The rows of a group lie close to one hidden flat surface of 11 dimensions, which passes through zero. Surfaces can cross.
Some rows, each with its group after it:
[ 14.0  11.4  17.7   8.9  -9.6 -26.9 -10.2 -14.4   3.7  23.4   4.0 -10.1
  38.2 -30.9  16.9 -13.3  18.9]	mer
[ 31.4  11.3  10.9   9.1 -10.9 -11.2  18.9 -21.5 -22.7 -21.1   1.1  -5.2
 -15.5   9.8 -21.5  -7.6 -17.6]	kef
[ 32.7 -17.3  -7.0  -3.3  15.1  16.6  -2.1  -2.8  13.2   9.7  -4.7  -4.4
  -1.9   9.9   7.1  20.6  -3.4]	kef
[ 24.7   8.1   1.2  -3.8  26.8   7.2  -5.5  16.9  20.1 -21.4   4.1  17.0
 -26.4  -0.4   6.5  18.2 -20.9]	kef
[ 24.7  22.6   6.2  -7.4  27.6  20.5  -2.0 -15.7  15.3   7.8  29.7  18.2
  18.4   4.7  21.6  -2.1   5.6]	kef
[-26.5   3.2   0.0  -5.6  32.7 -45.4 -17.0 -16.9  11.0   9.4 -15.5   9.5
   6.0  30.2  -6.2  14.3  -3.5]	kef
[ 14.1  19.1  12.8 -22.9 -26.6 -31.2  13.0  -3.3   2.2  30.8 -10.1  -2.5
  13.1 -28.4  -0.7  11.1  33.4]	Dupep
[ -6.9  -1.9 -18.3  -6.3 -13.9  -0.5  26.1 -11.1  -8.1 -11.1   9.9  -8.1
  20.0   5.7  -5.4   2.4 -11.4]	mer
[ 38.3  10.0   3.7   8.8 -25.1   3.8  24.4  12.0   5.4  -3.7 -18.4   6.2
  19.4  21.8  18.3   5.4 -23.2]	zub
[-24.0   7.0  -2.9  -8.3   7.4   1.1  -6.4 -34.6 -10.2   6.5 -16.3  -0.1
 -28.0   2.0  11.5 -15.0  13.5]	zub
[-14.7  -9.9 -14.2 -42.7   9.8  -9.8   2.3  28.3   3.7  -1.9 -12.0  -7.0
  -4.2 -14.1  -7.6  30.1  -1.6]	zub
[  6.6   2.7   1.5 -24.6 -17.4  12.8 -16.1 -33.9 -12.6   8.3   6.0  -8.1
 -17.2  -2.2   9.7 -20.1  -0.5]	zub
[  0.7 -21.3  -5.4   2.6   5.6 -17.1  10.7  14.8   0.0  10.7 -23.1 -21.2
  15.0 -18.5   3.7  13.6  -0.7]	mer
[ -6.7   8.4  14.4   1.6   4.0  25.7  10.3  23.9   1.5 -25.6   5.9  19.6
  -8.6  -9.0  12.1   5.0 -13.0]	Dupep
[  1.4 -29.2 -18.1  -1.9  -7.5  13.1 -13.5  -9.2  11.2   6.7 -14.4  -8.5
 -18.5  19.4  11.4   7.0 -13.4]	kef
[ 47.0   7.6   6.5 -16.3  25.3   8.9  10.5 -13.7  -2.1  10.8 -16.4  -4.4
  -7.0   6.1  24.4  -8.0 -15.7]	kef
[ 30.2 -10.1   5.5 -13.2   7.8  -5.9  18.6  35.8  10.9   5.4  -2.4   1.8
 -13.7  -5.7  -5.1   2.5  -4.1]	Dupep
[ 16.8 -12.6   9.0  -6.5 -12.6  15.9  -5.6  40.5  -8.6  19.8 -11.6  -5.5
  19.1 -16.6 -13.9  16.0  16.1]	befen
[ 15.3  11.2  -5.5  20.7 -11.5   4.5  40.4   4.5  30.5 -13.5  18.0  21.3
 -10.4   6.1  17.4   6.3  -7.8]	mer
[  9.1 -49.1  32.1 -17.1 -29.3   0.0  24.5   1.2 -15.5  26.8 -22.0  13.6
  -1.6  14.9 -10.5  30.6  -3.5]	befen
[ 19.1  17.1   4.5 -11.6 -12.2 -54.7   4.8 -24.4  -6.2 -16.0  -4.3 -13.8
 -15.2 -23.1 -17.9   7.7 -12.6]	kef
[  6.2   0.3 -19.7 -26.4 -13.6  16.2   4.3   1.1  18.1 -13.1   0.8  -2.9
  -9.2   3.6  30.1  -3.5 -30.6]	befen
[ 34.3   6.7   7.7  17.5  46.3  13.0   5.3   4.4  12.9   6.6  -7.9  12.9
 -29.5   7.3  17.2 -13.6   2.6]	mer
[ 33.0  10.6   4.4   4.1  42.7  -6.7   3.2   2.0   1.8   9.2   3.5  -2.4
  -6.4 -10.0 -10.3   8.6  13.6]	Dupep
[ -3.4 -10.8 -13.7  -7.7  -4.3  20.8 -12.2  12.0  -3.5 -26.8   6.2 -12.7
   2.6 -15.1 -15.0  26.2 -16.0]	Dupep
[-20.6   9.2  -8.3  -6.6  -5.0  -5.9  23.8 -13.0   9.1 -22.3 -19.4   8.8
 -19.6   9.2  22.1   6.5 -20.4]	Dupep
[ 30.7   2.8 -13.8 -17.8   7.8  51.4   5.9  10.2 -14.5 -17.7   7.4 -12.6
 -24.0 -16.1   0.1   0.9  -5.8]	befen
[-15.1  -2.1   1.8  20.2  14.6  31.8 -15.6  -7.3 -11.2  -1.2   7.2   3.5
  13.3   9.3   5.0 -13.8   7.0]	befen
[ -2.6  -5.5  -8.0   1.8  -5.9  31.4  -1.1  43.1   8.8   6.3   4.7   4.8
  -8.0 -17.5   6.4  -5.2  19.4]	zub
[ 24.6  -6.4  -5.3   0.1 -20.5 -11.9  14.7  -1.2 -13.9  -3.2 -31.4 -17.9
  -2.8 -14.1 -27.2  42.2   6.0]	befen
[-14.4  -9.3  -9.4 -31.6 -19.0 -13.2  11.2  31.5  -3.9 -10.3 -12.0 -11.8
  15.0 -15.3  -5.6  19.3 -12.0]	mer
[ 23.0   3.1 -21.7  -3.8 -42.7   5.7   7.0 -19.4  -1.4 -16.1   2.1 -20.6
  -2.3  -2.6  -4.2  16.4 -18.6]	zub
[ 11.8  11.8  24.8 -15.7   6.0 -19.1  20.3 -21.4  -4.8   9.0 -16.8   3.1
 -43.3 -38.9  17.3 -12.0  16.7]	kef
[  3.7   1.4  13.5  -0.7 -50.5 -11.7   9.9   3.1   3.9  21.5 -12.3   8.3
  -7.1   4.3  21.0 -22.8   5.4]	zub
[ -1.9   2.1 -30.0   6.8   9.7 -15.4 -43.3 -20.5   6.2  -2.9   3.0 -32.1
  -0.5 -15.2 -18.2  13.4   8.4]	befen
[ -8.8   1.4  24.2  -2.4  27.6  15.2  -3.7 -11.8 -29.5  -5.3  18.3   8.4
 -30.9 -14.0 -17.1 -25.3  23.3]	zub
[  1.7 -17.8   4.3  -3.6  18.2 -14.1 -34.4 -20.1  -5.5   8.6   3.4 -10.6
  14.9  12.9 -14.9   6.5  -5.2]	zub
[  0.3  24.7  -1.6  -2.8 -13.6  -7.6  -3.1   2.9  28.0 -18.8   3.5  19.3
 -28.6  -8.1  15.4  17.6  -8.2]	Dupep
[ 23.8  -6.4 -10.0 -23.5  10.9 -34.3 -11.5  -6.5  31.8  16.5   6.5  -4.1
   1.2   3.3  17.3   2.0 -17.8]	Dupep
[ 12.2  28.5  24.4 -14.2  39.7   9.1   7.1 -16.5 -16.8  22.1  -2.7   8.4
  12.5 -13.6  14.8 -17.6  27.9]	zub
[ 29.3  30.1  11.7  20.4   0.4   7.7  34.5  -2.5  -9.0 -14.2  17.4   6.4
   4.0 -11.2   5.8 -28.9   2.5]	mer
[ -6.5 -15.1  -2.4  35.7  -6.4   9.1 -13.6   5.9 -12.8  -6.5   1.7  -6.6
 -11.2   5.9 -33.7   3.0  14.4]	Dupep
[ -6.7  10.0   4.7 -46.4 -23.2 -29.5   3.1  -4.2  -5.1  -1.7  -7.0  -3.5
   0.3 -13.0   5.2  -5.4 -14.2]	mer
[-27.1  19.0  10.5  -2.9  -1.2   0.4 -21.6   9.7 -26.8 -13.2  -7.1 -14.0
  38.1 -21.5   1.6 -14.7  -0.8]	mer
[ 16.5   6.0  14.5  -5.2  12.6   7.1  -5.3 -22.5 -14.3  10.6 -11.3  -8.0
  -2.1 -17.2   6.5  -0.1  16.9]	befen
[ 10.0   1.1   4.0   6.1  -0.3   4.6  12.5   2.7 -11.2  -5.6  10.6   5.2
 -13.0  -0.3 -30.6  19.3  12.5]	mer
[  0.7  -4.4   5.8  23.2  -2.9  19.2 -56.0  12.0  12.7   8.6  12.9   8.4
  -9.0   6.3  -7.4  -5.2  12.0]	mer
[ -7.5  11.9  -1.0 -23.0   3.1 -15.5 -21.2  14.5  36.5   9.0  -5.0   9.2
 -25.0 -14.2  45.2 -25.0  -6.4]	befen
[-10.9  11.8  20.8  21.4  27.8 -21.2  10.8 -41.0 -11.8   5.0  -1.5  11.2
   5.2   3.1   0.7  -4.7  14.4]	befen
[ 44.0  13.1  14.1 -11.8   1.9  25.8   9.9  13.0 -12.5  23.3 -13.1  -0.6
   5.3 -13.3   5.1   0.9  19.9]	zub
[-47.0 -19.6 -10.0  12.1   5.0  24.0   0.4  -8.7  -3.5   9.2 -21.9   5.5
 -20.4  17.3  20.4 -12.1  11.3]	kef
[ 26.1 -24.5  25.2  10.7   0.5 -38.5  -5.1  -5.9  -1.2  24.1   7.7  -4.2
  -1.9 -10.8 -27.1  -0.4  13.5]	Dupep
[  5.1   4.8  11.8  -8.6  -2.5 -26.2 -20.1  -7.9 -15.0  17.3   5.7  -8.6
  23.8  -5.5 -20.5  -2.2  11.3]	kef
[ -4.1  19.5  11.6 -16.6 -23.0   3.4  38.1   9.9 -11.0  -5.5 -16.0   9.9
 -14.9 -17.3   5.0   7.3  12.5]	Dupep
[ 26.9  -1.9 -13.1  -8.0 -26.3  22.9  -5.5  32.7   8.3  14.2   5.6 -14.3
  15.1 -24.7   2.9  10.9  16.3]	zub
[13.7  0.9 31.5 -7.6 37.0 15.6 20.4 18.8  7.3 42.3  6.5 39.5  1.5  3.8
  5.3  4.5 36.0]	kef
[ 25.5  13.4 -18.9 -20.7  32.4   9.9  13.3  40.1  -5.4 -10.1  -8.9  -5.9
  -0.1  15.8 -19.5  17.0  -8.5]	befen
[ 22.8 -27.6  -9.9 -17.2  -7.6   9.7 -10.9 -10.2  -2.4   1.7  -8.0 -20.8
 -35.5 -13.7 -14.2  26.6  -2.9]	befen
[-11.3 -39.8  18.0   0.4 -12.3 -22.2 -11.6  15.6   2.0  31.6 -13.1   1.4
  16.4   4.3  -2.2   1.5   3.6]	Dupep
[  5.1  -1.7   4.5  15.1 -20.1 -22.9 -30.9 -23.7   8.4   8.6  -6.7  -7.4
 -16.5  -2.6  20.9 -31.6  -4.0]	mer

New rows. What belongs after each?
[ 14.0  -9.3   5.6  -2.7 -25.1  47.3  10.2  -5.7   2.4  23.5  23.3  14.3
   0.0  10.9  19.4 -24.1  11.5]	kef
[  5.3  -9.7   1.5   9.2  16.9  26.5 -18.3  19.9  -1.8  12.9  19.6  -7.2
  28.6 -12.6  -7.9   6.4  18.6]	befen
[ 10.1  -0.1  18.4 -21.4   1.9  21.1 -46.7   4.9  -3.0  -4.9  27.9   1.7
   0.3 -25.2  -7.1   8.0  -0.4]	Dupep
[-23.8   0.6  -3.2   3.6  -1.5  -2.9  12.8 -32.9 -11.8 -24.6 -12.4   1.1
 -22.4   7.5   5.1   3.1 -16.4]	Dupep
[ 30.2   0.0   1.4  -7.4   0.8  22.0 -11.8 -23.9 -15.5  -5.2  -2.1  -7.6
 -13.2   8.9  -2.8   0.7 -11.4]	zub
[-23.8   4.7  19.3  -8.9  -9.7  11.7 -31.8 -11.4  -3.6  20.2   8.2  15.0
  26.0   3.6  22.7 -23.7   7.1]	Dupep
[  0.5  24.2 -16.5   5.6  13.7 -27.6  20.0  -4.3  16.0  -6.0   0.2  -4.0
  52.7   9.5  -0.3  27.9  -6.7]	befen
[-15.6  -5.0  -2.4 -10.5  12.5  -5.3  -9.1   6.3   8.1   8.7 -17.4  -1.3
  -3.4  -0.5  11.8  -2.3  -0.4]	kef
[-14.0 -18.5 -18.1   2.7 -27.4   8.9   7.5  30.1   3.9  19.8   0.8 -12.4
  40.9  -4.9  -9.7  13.4  20.1]	kef
[-11.4 -10.6  20.8  -1.3 -21.6  -3.8  -4.0   2.7  -9.1  42.2  10.9   6.1
  17.3 -17.7 -16.5  -5.2  49.8]	kef
[-17.0 -15.2 -31.7   7.1 -19.4  -2.2  -4.2 -19.9 -17.7  -1.5 -27.5 -46.7
  25.7  -1.3  -1.8  -4.5  -7.0]	kef
[-29.7  14.1   1.2  57.6   2.1  -9.1  12.9  -0.7   5.9 -40.2 -28.1  -2.3
  -4.5 -15.8   8.7  18.9  -3.3]	mer
[-17.3  -0.8  -4.2 -10.5  -3.5  23.8  -1.8  34.2 -21.2   5.6  -3.2  -8.1
  30.8  -8.6 -16.9  11.4  20.6]	zub
[ 23.2   1.4  -0.6  -4.1   5.2  25.9  -0.7  13.4 -21.7  -1.3 -26.9 -11.2
 -19.1  -5.0 -11.9  11.0   4.3]	befen
[ -2.3  -7.5 -32.2 -28.7  -1.8  -8.9 -54.0 -10.2  19.7  13.9  -3.3 -23.4
   1.0   1.1  13.8   1.9  -9.7]	befen
[  5.8   3.2  34.6 -27.0  12.4   7.6  36.2   0.8 -31.2  10.0  -1.9  21.5
 -21.3   2.4 -14.3  -9.5  14.2]	mer
[ -8.4  17.4   5.3  -8.0  10.5 -15.5  13.4 -18.5  -0.3  -3.0  28.8  17.1
  17.7  22.7   5.4 -28.5  -6.5]	befen
[ 30.7   2.2  -8.4  16.8  41.9 -18.7   7.3  -9.8  11.7  -5.3  23.4 -11.7
  23.4  -0.5  -8.9   4.8 -11.6]	Dupep
[-10.5  -5.5   1.3   8.6   4.7  15.3 -17.8   6.4  -9.2   0.3  22.7   0.9
  26.3   4.6 -11.5  -9.6   4.4]	zub
[ 16.9 -23.3  -9.6 -32.1  19.9  49.8   6.0   5.7  11.0  -5.7  16.8   4.5
 -23.5   4.2  27.2   1.1 -23.4]	befen
[-35.2   1.8   9.7   2.1 -25.0 -13.9  -4.7  25.5   8.8  -7.5  24.2  20.6
  -7.5 -19.3 -24.8   8.7  25.0]	kef
[ 31.5 -17.7  24.1  -6.4   0.1  -9.7 -29.2 -21.1   2.5  18.9   4.0   5.1
 -32.1   4.4   4.8 -15.7  -6.6]	zub
[ 13.4   4.2  11.7   5.6   3.2 -20.0  -1.2 -12.9 -10.4  21.2 -26.5  -5.0
  22.4   8.3  -4.2  12.3  11.9]	zub
[ 10.2   1.9  -0.6   8.1   8.0  32.4  27.2   5.2  -8.3   5.3  -2.4  -0.4
  11.4   2.0  13.0 -11.0   4.8]	kef
[-43.3  -5.0  10.2  45.3   2.9  17.1 -29.6  -3.1 -10.3  -7.6 -12.0   7.8
 -24.2   3.6   4.3 -29.3  12.0]	befen
[-12.0 -31.2  -3.7  -4.9  11.0   5.3  18.2  -2.0  -0.8 -15.9  19.4  15.2
 -31.2  34.2 -19.8  -3.8 -19.9]	befen
[ 35.8 -16.1  -7.4  11.2  -2.5   5.9 -17.1 -41.2 -10.2  -2.7  -7.0 -20.8
 -17.4  14.4 -10.0   0.8 -13.9]	kef
[ 39.3  11.6 -11.7 -23.9  19.7   3.2   4.6  16.6  26.3   4.3   6.0  -8.4
   4.0 -30.0  13.2  27.4  -1.2]	zub
[ -9.2  -0.3   4.1   3.3  35.9  13.5   7.6   0.0  -3.6 -30.1  25.8  13.1
 -29.4  -2.0  -8.8 -10.6 -12.6]	zub
[ -2.7  -2.1  -0.1   8.1 -13.9 -13.8   7.8 -50.8 -12.6  -0.4  29.2  -6.7
  26.7   3.7 -14.3   3.2   1.8]	befen
[ 20.5  -7.8  -0.8  19.3   8.9   9.3   1.4 -39.5 -19.8   5.3  -9.9  -7.7
 -11.7  21.2 -13.5  -2.6  -0.3]	kef
[-31.7  -1.7  -8.5 -17.0  13.3   2.1  -6.9 -14.1  -6.1  -8.7 -18.4  -1.2
  -2.9  20.9  23.9 -15.9 -25.2]	mer
[-22.0  13.8  -9.7  12.0   0.6  -2.3 -10.9   7.2  13.6  13.1 -34.0  11.2
 -21.1   4.3   5.1  24.1  27.0]	Dupep
[ 28.9  -9.5  -4.0 -10.0  -2.8   8.3  14.5  10.9  -3.2  14.8 -17.7  -5.7
  29.0  42.5  11.8 -10.4 -29.4]	kef
[  3.1 -24.0  23.1   6.0 -15.9  21.7  11.1  19.3  -0.7   9.9  16.2  10.4
  -7.4 -24.4   3.2  -1.8  13.5]	befen
[ 42.4  28.8  10.2  -0.6   6.8  16.9  19.0 -14.3 -11.5  14.0 -30.6  -0.3
  13.3   2.1  21.8   7.4   7.5]	zub
[ 14.7  -3.8   4.8  28.8  12.2 -17.3  -1.7  19.4  13.9  23.2  -9.5  11.4
 -16.4  18.7  -9.3  -8.4  22.0]	Dupep
[ -6.0  -8.7 -18.3  24.1  33.8   1.6 -10.6   9.3  10.3  -1.0 -23.2  -4.1
 -13.0  14.4 -13.8  24.0   5.6]	Dupep
[ 33.4 -22.9 -18.3 -12.3   2.6  19.0 -19.6 -13.7  21.0  24.9  -5.6  -6.7
   6.1  32.5  17.5  14.8 -19.2]	kef
[  3.7 -18.0  11.0  12.9  -0.3 -33.7   1.4  20.1  16.3  15.2 -21.5   7.2
  -4.9   5.7  -3.4  14.5   1.2]	zub
[  5.3 -26.0  23.9  -4.9  -4.0 -25.5 -30.2  -6.6  16.6   8.4  27.9   7.1
  15.7  -3.3   8.9  -1.0 -21.6]	Dupep
[ 18.8  37.8   9.0  -9.8  17.9  24.5  32.3   6.4   1.2   0.7  -3.5  15.7
  15.0  -1.5  34.1 -14.5   0.2]	zub
[  6.1  -0.7   9.1  10.8  29.6 -31.8   2.2  14.3  39.8  12.8   8.1  17.1
  -4.8 -12.9  16.9   2.8   5.2]	zub
[ 15.9 -12.7  25.1 -34.4  34.2 -15.5 -18.7   1.5   1.4  21.3   3.2   8.7
 -13.2  -5.5   2.6  -5.6   3.7]	zub
[-18.5   3.8 -15.9 -11.6  15.0 -17.6 -13.6 -51.6   4.4  -1.9   3.7 -10.3
 -30.2 -20.5   1.7   2.5  14.7]	zub
[ -5.7 -18.9  -3.8   7.4  21.5 -42.8   2.2 -17.6  15.2  19.8 -24.8  -6.5
   6.8  11.2   6.8  14.7  -0.6]	Dupep
[-12.1  -0.2  29.4  -7.8   4.6  11.6  19.3 -11.4 -15.0  10.7   7.3  28.4
  -6.6   6.9  -8.4   6.4  24.7]	mer
[ -4.1  -8.4  27.5  22.2  10.8  -4.7  31.7  25.6  -8.5  15.1 -25.8  16.1
  -2.9   0.5  -3.2   2.9  21.1]	Dupep
[  2.1  -1.9   0.8   3.4  35.8   6.3  14.4  -1.2   7.5  11.7 -15.6   6.3
  -7.8  -0.5   7.7  15.9  14.8]	kef
[  8.1  -9.3 -13.8  -4.1  21.5  11.7 -35.0 -11.2  -0.4 -10.3  12.2 -13.9
  17.8   8.8 -10.5  20.9 -17.0]	zub
[-23.6 -18.4  -7.1  -6.4 -24.1 -13.1  -6.0  -5.8  -3.3   3.7 -32.3  -9.5
 -17.4  -3.5  -5.8  24.4   4.2]	Dupep
[  9.8 -23.8 -35.1  -5.8  11.6  14.7   0.7   0.4  15.9  -4.0   4.4  -4.3
 -26.1  31.3  -8.1  13.8 -18.3]	mer
[  4.4  14.1  -8.9 -15.0   2.3  22.3  35.1  10.5 -13.0 -23.1  -3.8  -7.4
   4.1 -16.7  -0.3  10.0  -6.5]	Dupep
[  1.9  -5.8 -15.7   5.5 -32.5  26.8  27.3 -29.1 -11.4   8.1  -4.9 -19.2
  14.5   7.9  25.9 -26.4  -3.9]	kef
[ 16.3   6.6 -12.3 -22.5  13.7  31.0 -30.1  19.2  -8.7  11.5 -16.4 -15.5
  22.5   6.8   6.4   2.1  -5.6]	befen
[-22.2 -14.9 -12.5  -2.4 -20.3   8.3  -9.7 -15.2  10.4  -5.1 -16.4  -0.2
   5.9  22.5  24.6   8.7 -24.8]	befen
[  1.1  22.0 -12.3 -11.2  15.5 -11.6  22.9 -11.0   3.0  25.3 -14.1 -11.8
  54.1 -11.7  16.2  11.7  19.5]	Dupep
[ -2.0  -5.1  -0.7  -2.2  18.6   1.5  23.7  47.6 -12.9  -8.8 -44.6 -14.6
 -13.6 -23.7  -0.5   4.4  -0.6]	kef
[-11.1  -7.7 -19.8  24.8   0.2   7.2   1.8   4.9   1.2   7.7   6.2  -7.4
  50.8  23.8 -21.9  22.3  10.7]	kef
[ 18.0 -20.2  -8.6  -4.1  12.6  -1.6  14.5 -10.6  -5.4  21.4  -4.1 -14.6
  -1.6   5.8  -3.7  -6.5   2.5]	mer
[ 10.4 -19.7  14.2  15.8  11.5  12.3  -1.0 -15.9  -2.4  12.1 -12.3  -3.4
  10.1 -29.1   2.8  38.7  18.5]	befen
[ 37.9  41.8  22.3 -22.8   1.2   0.6  15.5   0.3  10.1 -17.0  36.2  21.7
   0.9 -18.2  20.6 -17.2 -18.3]	kef
[ -7.7   4.9 -21.9 -12.4 -12.6  -5.9   0.1  32.4  41.3  11.1   8.0   1.3
  14.7 -21.7  26.2   7.3   5.5]	zub
[27.7 -1.8 -0.3  5.4  4.3  8.7 35.6 -9.1 -0.4 10.7 20.8  1.8  9.5  6.9
 -4.3 -6.2  9.8]	mer
[-24.3  15.7   6.9 -13.3  -4.2 -14.9 -11.1 -10.6  20.4  -4.5  -8.2  15.9
   7.4   3.0  37.0  -1.7 -15.0]	mer
